The first 9 rows are patterns. Each new row is the sum of 3 different patterns, raised or lowered, with some noise. Before adding, each is slid sideways (what falls off one end comes back at the other) and multiplied by a number that may be negative. Names go in the order of the patterns.
In the rows, zero is written as 128.
Known rows, each followed by the names of its patterns:
[137  98 133 136 139 123 108 109 116 109 116 112 110 149 157 142 106 113
 112 117 130 122 131 143 143 121 123 125 145 120 102 155 104 159 135]  satog
[152 120 111 111 123 117 138 105 123 131 106 103 126 100 114 151 142 121
 124 117 141 119 135 134 104 148 117 134 123 157 150 111 132 114 124]  kuvev
[146 157 138 143 134 158  97 144 113 108 104 103 113 130 117 154 148 153
 102 111 150  99  99  99 138 101 156 145 128 149 101 123 157 119 108]  nupa
[104 125 114 121 101 112 119 159 102 123 140 155 116 113 102 126 147 124
 128 106 145 127 117 127 107 154 116 128 144 154 153 100 142 139 152]  pera
[124 128 137 112 134 122 107 139 104 116 120 155 103 142 156 105 120 118
 156 159 142 112 149 141 106 149 150 153 157 128 149 141 126 151 123]  Verib
[130 154 131 110 115 107 125 103 117 142 103 115 156 115 141  99 152 153
 155  97 157 147 118 133 117 125 148 105 116 105 115 126 143 117 108]  dosan
[135 130 123 116 129 106 158 119 146 157 155 117 148 118 126 108 102 114
 139 127 143 127 151 108 116 101 135 156 101 145 135 102 100 110 119]  laki
[123 138 107 144 113 119 118 110 127 110 140 105 158 140 158 148  99 145
 144 143 143 104 107 124 105 139 131 153 116 120 134 122 119 140 131]  dur
[104 154 123 127 139 110 111 145 148 151 114 106 110 120 116 131 137 113
  99 110 139 158 153 147 129 134 147 126 134 126 142 117 136 138 144]  Nonag

New rows, each followed by the names of its patterns:
[128  87 108  82  92  75  88  77 109  91  82 117 145 133 145  99 149 139
 108  65  97 110 100  75 128 117 145  94  69  99 105 118  97  95 114]  satog pera dur
[183 135 180 159 137 149 137 177 189 138 147 114 139 165 155 128 143 189
 202 179 133 157 114 156 131 134 156 137 152 173 138 181 163 185 140]  satog nupa dosan
[180 163 125 153 122 153 191  96 118 138 117 147 124 134 131 127 130  95
 136 100 194 146 164 190 161 117 193 111 142  88 125 119 115 138 160]  satog laki dur
[107 127 118  95 121 111  92 113 120  90  96 117  72 144 110 100  94  86
 105  86 119  79 157 115 114 131 105 148 160 146 108  79 103 106  96]  kuvev dur Nonag
[120 171 167 139 148 177 195 172 161 143 186 161 144 179  95 139 114 143
 131 150 149 181 189 165 171 193 134 146 132 145  96 180 193 186 178]  satog nupa laki
[115 153 118 120 146 106  94 120 111  69 143 161 125 163 110  93 132 110
  89 125 132 134 120 101 162  90 115 112  81  66  70 134 109 111 130]  satog kuvev nupa
[145 133 113 132 150  97 131 174 133 153 109 143 150 132 110 102 139 146
 133 144 154 145 143 124 177 168 170  83 155 128 131 126 122 148 173]  pera dur Nonag
[123  86 121 121 109 109 113 186 139  93 107 119 123 135 138 138 142 120
  70 170  95 103 124 135 126 149  95  95 147 143 132 123  91 147 101]  kuvev pera laki
[142  95 180 122 178 154 169 196 120 130 173 151 159 149 173 131 171 157
 184 127 167 138 176 142  93 114 140 139 159 148 192  98 118 212  95]  kuvev nupa dosan
[136  87 123 132 106 119 115 152  94 102  76 124 108 127 114  93  70  93
  98 114 106 139 114 133  96 107 125 120  66 103 119  85 111 120 102]  satog kuvev nupa
[152 128 142 127 134 174 131 100 171 119 130 165 119 194 118  99  80 159
 127 132 167 144 149 135 116 165 188 162 151 123 110 145 158 144  91]  dosan dur Nonag
[124 155 128  74 173 134 138 121 110 150  91 140  93  67 112 130 120 155
 104 161 129 136 126 110 113 114  72 117 107  67 133 149 101 126 111]  nupa dosan dur
[101 143 113 142 103 167 140 152 184 140 126 135  77 111 150 144 104 155
 140 176  91 143 111 104 109 122  94 145 121 158 151 177  90  88 112]  nupa pera Nonag
[131 142 136 159 162 170 144 171 104 149 149 139 114 121 136 143 164 170
 157 157 119 156 160 116 130 159 175 161 162 169 158 138 160 110 140]  satog kuvev nupa
[113 176 152 158 169 189 123 160 160 129 144 142 137 180 117 167 152 135
 151 173 139 158 168 162 164 146 143 126 158 122 128 172 124 152 144]  kuvev Verib dosan
[146 148 144 113 129  81  98  95 105 132  93 150 131 137 123  94 130 109
 115  60  93 128 116 112  86 100 128 148 161 122 126  98 121 121 113]  satog kuvev laki
[137 156 127 126 155 117 144 164 105 158 127 172 126 153 136 192 198 125
 159 137 139 136 107 158 122 113 126 185 150 120 172 185 159 145  90]  pera dosan Nonag
[141 138 124 128 112 138 106 139 130  96 138  99 112 150 113  92 138 104
 128 139 124 122 121  91 111 125  97 165 165 135  69 123 113 116 163]  satog Verib Nonag
[136  98 148 145 128 118 129 130 132 168 156 156 132 115 137 126 134 137
 175 153 141 127 141 119 121 109 160 143 156 143 143 161 136 132 141]  nupa laki Nonag
[146 137 146 140 160 160 182 123 128 121 139 171 110 167 132 105 144 111
 161 121 189 172 180 146 129 201 149 182 181 155 138 151 116 141 127]  dosan laki dur
[135 148 148 184 174 113 180 158 165 105 140 135 128  95 181 143 201 143
 153 167 177 134 153 116 119 117 159 173 137 204 193 169 142 176 138]  nupa pera Nonag
[ 96 121  83 125  76 110 116 152  88 160 131  84  97  98 182 113 139 103
 100 106  70 140 127 167 149 132 154  89 156 144 142 153 124 101 117]  Verib laki dur
[199 137 179  87 153 176 141 143 175 125 152 155 108 108 172  91 134 111
 146 124 166 170 167 179 174 158 145  93 117 133 159 168 137 158 167]  nupa Verib dosan
[149 179  82 214 134 154 157 139 192 167 155 159 139 120 131 180 185 148
 195 141 184 136 178 125 169 184 160 187 154 129 169 192 131 117 160]  nupa pera Nonag
[108 176 103 158  87 148 159 147  72 116 151 119 138 113 149 155 120 119
 143 150 147 108 121 101 107 122 135 117 139 108 111 103 128 150  89]  pera dosan Nonag
[151 106 118  94 169  97 165 146 162 151 119 147 148 159 108 134 128 116
 180 145 166 104 150 138 129 131 153 130 131  88 149 148 154 113 116]  nupa dur Nonag
[112 151 133 160  97 114  93 165 177 142 140 119 113  70 106 134 179 133
 163 150 158 140 149 125 200 150 157 157 203 121 178 124 146 110 150]  nupa laki Nonag
[129  96 105 154 126 100 128 155 147 149 102 121  93 137  84  68  89 132
  98 129 118 170 130 108 101 112 118 103  83 105 111  74 103 152  75]  nupa pera dosan
[127 100 127 129  94 111 131 115 129 129  94 111 124 152 136 133 140  75
 134 114 126 131  87 111 149  97 132  93 182 118 160  88 163 111  89]  pera dosan dur
[123  94 156 108 135  93 128 110 130 131 143 149  78  72 117 118 138 115
  84 156 120 139 139 120 144 154 132 153 192 161 131 178 160 115 126]  kuvev pera Verib
[172 153 142 167 197 148 183 133 164 110 117 168 106 104  66 127 104 127
 150 143 194  99  85 158  96 131 103 138 100 155 178 142 138 103 163]  nupa Verib dosan
[101 140 197 119 143 155 104 134  78 121 161 138 115 192 140 121 129 173
 167 170 106 184 165 102 166 138  99 169  90  96 107 139 106 147  86]  satog Verib dosan
[149 155 128 156  99 168 127 135 138 173 127 179 137 101 102 115 109 134
 115 118  88  96 175 163 174 127 125  99 120 144 127 140 158 112 139]  satog kuvev Nonag
[136 120 113 165 140 118 149 164 154 115 115 133 157 147 141 147 141 173
 118 133 136 155 123 147 125 162 154 139 144 170  91 124 137 175 145]  kuvev pera laki
[101 121 151  69 140  83 104  89 123 131  72  99 108 134  82  81 144 135
 150 138  89 105  99 160 161 140  93  88 108  87  76  92 112 125 122]  satog dosan Nonag
[141  89 117 108 177 112 124  91 121 140 107 114 115  76 110 119  92 111
  80 144 171 149  54 134  99  89 117 118 100 154 132  82  86  94 152]  satog Verib dosan
[ 97 125 143 173 131  96 137  74 107 105 123 105 150 176 114 145 113 158
 167  79 141 135 194 125 147  99 153  86 140 104 119  75  91 111 144]  satog nupa pera
[ 98  88 105  67 149 126  91  73 140 115 152 131 111  98  96  83 145 122
  96 117 147 134 134 130  97  99  92 111  86 127 132  94 133  82 140]  satog pera Nonag
[185 181 178 177 176 173 188 167 209 168 203 138 166 138 150 168 193 152
 138 129 128 187 129 167 190 134  96 101 141 147 154 155 127 123 168]  kuvev Verib Nonag
[133 145 125 170 159 165 182 125 150 169 115  94 100 160 125 152 120 192
 150 157 150 166 114 163 121 165 136 113  75 150 118 142 154 118 145]  pera dosan laki
[159 153 187 161 171 105 121 134 127 152 111 124 110 121 140 171 170 124
 117 116 129 120 152 119 166 128 169 173 167 114 186 117 132 151 136]  nupa Verib Nonag
[ 83 142  89 136  92 157 149 187 153 185 117 125  73 122 125 127 111 167
 159 171 111 101 124 133 158 113 128 173 114 132  69 138 146 130 100]  satog pera laki
[103  81 153 184 100 142 155 131 115 111 112 144 124 124 125 161 113 156
 173 134 197 111 141 153 137 135 132 119 102 140 150 168 159 156  99]  dosan laki dur
[ 66  77 127 109 146 117 112  84  97 126  98  84  85 115  73 148  92  95
 155 106 126 139 105  92 114 158 121 115  95 129  80  80  48  73  87]  nupa dosan laki
[125 144 108  97 138 125 105 152 121  76 118 148 161 102 144  88 114  93
  73  99 137 108 154 126 124 102  76 155  65  70  85 141  78 144 103]  satog kuvev nupa
[ 95 116 149  66 141 111  82  89 114 102 143  98  95  76 109  91 125  69
 136 133 135 102  86  90  87  78  56  76 115  76 113 111 120 107 119]  kuvev laki Nonag
[ 97 147 107  63  98 102 129 104 129 129 148  91  84 186  81 104 111 139
  94 151 123 125 109  86 114 157 112 135 137 176 133 120 124 166 131]  nupa Verib laki
[ 57 131  71  88  85 111 116  93  97 110 111 152 129 141 143 108 134  91
 102 126 125 109 116 110 105 124  89 126  78 123 135 106 122 110 144]  satog kuvev dur
[169 151 190 129 161 196 174 158 147 148 162 113 144 131 169 157 151 142
 153 129 144 142 138 174 119 161 130 126 108 118 158 153 157 129 156]  kuvev laki dur
[123 187 157 191 184 169 165 183 132 130  93 131 140 147 141 186 122 153
 132 116 118 156 154 141 148 173 158  97 144 115 154 136 150 127 149]  satog dosan laki
[117 119 140 150 101  37  71 102  96 107  81  76  55  61 120  99 120 126
 124  89  84 100  92  99 116  63 113 131 138  74 128  84 129 108  59]  satog kuvev Nonag
[111 124 148 113  79  91 133 110 111  73 117  95  85 133 131 113 116  80
 132  70  77  72 144  84 112  94  90 121  89  75 128 130 123 128  87]  dosan laki dur
[ 83  84 169 164 152 115 108 128 153  76  83 120 135 101  94 120 189  45
 143  86 119  81 115  76 108 113 132 147 130 125 123 131 113  95  99]  satog nupa pera
[ 86 119 111 149 150 128  72 151 142 150 186 182 142 168 136 143 129 106
 149 123 132 148 149 110 142 111  91 152 111  84 148 172 111 107 116]  Verib laki Nonag
[176 126 173 147  97 149 146 115 139 116  87 138 113 102 125 105 112 124
 167 102 139 161 100 124 140 149 160 107  86 124 124  98 121 157 128]  Verib dur Nonag
[158 143 163 146 159 190 162 180 186 132 139 165 190 153 185 176 131 162
 133 189 161 147 167 155 165 181 125 149 157 146 134 153 192 176 179]  kuvev pera laki
[164 140 163 136 152 156 126 126 166 143 107 174 157 160  95 122 128 151
 151 143 156 124 119 128 135 159 171 207 121 148 137 128 152 139 147]  laki dur Nonag
[105  87  96  53  49 101 142 120  63  97  96 113  42  89 110  72  68  79
  74  75  76 101 111  74  95 132 131 132  89 136 109 135  64 100  77]  Verib dosan dur
[ 75  76 177 124 129 162 174 117 138 129 171  92 104  67  84  77 103  97
 117  94 127 122 131 124  78 141  81  98  46 119  89 135 151 130 112]  nupa laki Nonag
[118 133 104  83 111 131 137 178 130 150 160 170 120 163 122 150 127 117
 149 166 117 148 145 137 111 126 108 160 148 116 123 128  85 101 127]  Verib laki Nonag
[141 116  96  89  76 123 113  79  73  66 126  71  93  68 110 114 157 105
 119 112  96  84 142  97  86  77 136 128 138 112 111 105  82 155  92]  satog pera Nonag
[132 149 120 150 162 172 162 112 157 161 170 170 105 109 159 120 162 151
 175 111 151 139 151 131 126 114 114 154 107 139 101 165 159 150 128]  satog pera dur
